There are 3 ways to turn a row about zero (a turn may also mirror it). The second row of each pair is the first, turned, with some noise.
(in the rows, 128 means zero)
Some pairs, each with its turn after it:
[124 132 109 166]
[137 109  96 146]
(0)

[119 123 136 127]
[128 137 136 128]
(1)

[135  49 146  49]
[227 107 127  84]
(2)

[181  83 115  84]
[203 150 112 137]
(2)

[154 131 114 131]
[135 108 110 126]
(1)

[103 142 100 130]
[152 147 105 139]
(0)

[133 130 124 116]
[137 129 131 135]
(2)

[126  89 104 139]
[128 121 135 173]
(0)

[157 146 147 104]
[126 144  85 126]
(1)

[121  58 179 130]
[ 51 131 162 156]
(0)

[117 131 152 131]
[107 133 121 118]
(0)

[133 108 169 109]
[128 167 119 100]
(1)

[115 147  97 134]
[118 103 138 157]
(1)

[103 126  76 126]
[121 162 178 122]
(2)

[126 108 114 190]
[ 88 171 106 104]
(2)

New pairs. What belongs after each?
[115 114 183 186]
[ 81 106  72  91]
(2)

[130 132  83 139]
[119 166 149 135]
(2)

[142 145 144 150]
[119 103 115 107]
(0)

[139 164  49  96]
[ 75  60 106 158]
(1)

[136  70 114 151]
[142 170 105  90]
(2)

[134 205 127 137]
[133 129  94 201]
(1)

[147 137 153 107]
[123 126 148  98]
(0)

[145 130 125 144]
[124 142 114 135]
(2)

[123 136 101 109]
[ 99 111 127 134]
(1)

[ 81 107 166 122]
[119 177 167 118]
(1)

[161  99 118 143]
[129  92 149 153]
(0)

[126 142 151 142]
[110 111 113 131]
(2)

[128 149 137 125]
[133 129 120 103]
(0)

[132 117 152 183]
[ 94  88 104 138]
(0)

[109 191 173 141]
[ 78  72 128 154]
(2)

[167 131 120 154]
[121 156  98 151]
(2)

[142 150 125 119]
[130 128 130 156]
(2)

[130 207  80 112]
[104 139 183 199]
(2)

[ 75 140 125 152]
[128 139 175 162]
(1)

[100 109 162 106]
[111 170 143 108]
(1)

[112 128 143 180]
[101 106  87 138]
(0)

[137  87 154 144]
[157 145 140  88]
(1)

[116 149 108 118]
[152 146 117 126]
(0)

[164 155 116 114]
[141 137 125 178]
(2)

[142 138 113 107]
[111 118 109 132]
(1)

[127 116 136 120]
[119 134 141 132]
(0)

[153  53 130 147]
[153 113 144  57]
(1)

[113 143 155 128]
[127 157 128 143]
(1)

[190 109 142 153]
[138 157  63 143]
(2)

[128 119 125 144]
[122 119 124 144]
(0)

[111  72  96  99]
[175 152 154  85]
(2)

[126 139 101 132]
[119 105 129 143]
(1)

[192  49 188 156]
[ 50  62 190 149]
(0)

[103 141 119 131]
[113 124 147 124]
(2)

[107  88  56 126]
[166 143 130 202]
(0)

[109 121 137 124]
[127 115 136 112]
(2)

[124 101 115  49]
[ 56 131 115  89]
(1)

[ 84 130 142 126]
[112 155 163 142]
(1)

[185 167 126 152]
[114 147  94 188]
(2)

[ 92  90  97 131]
[109 106 178 110]
(1)

[176 145 133 117]
[146 131 107 169]
(2)

[169  77 120 207]
[107 196  57  98]
(2)

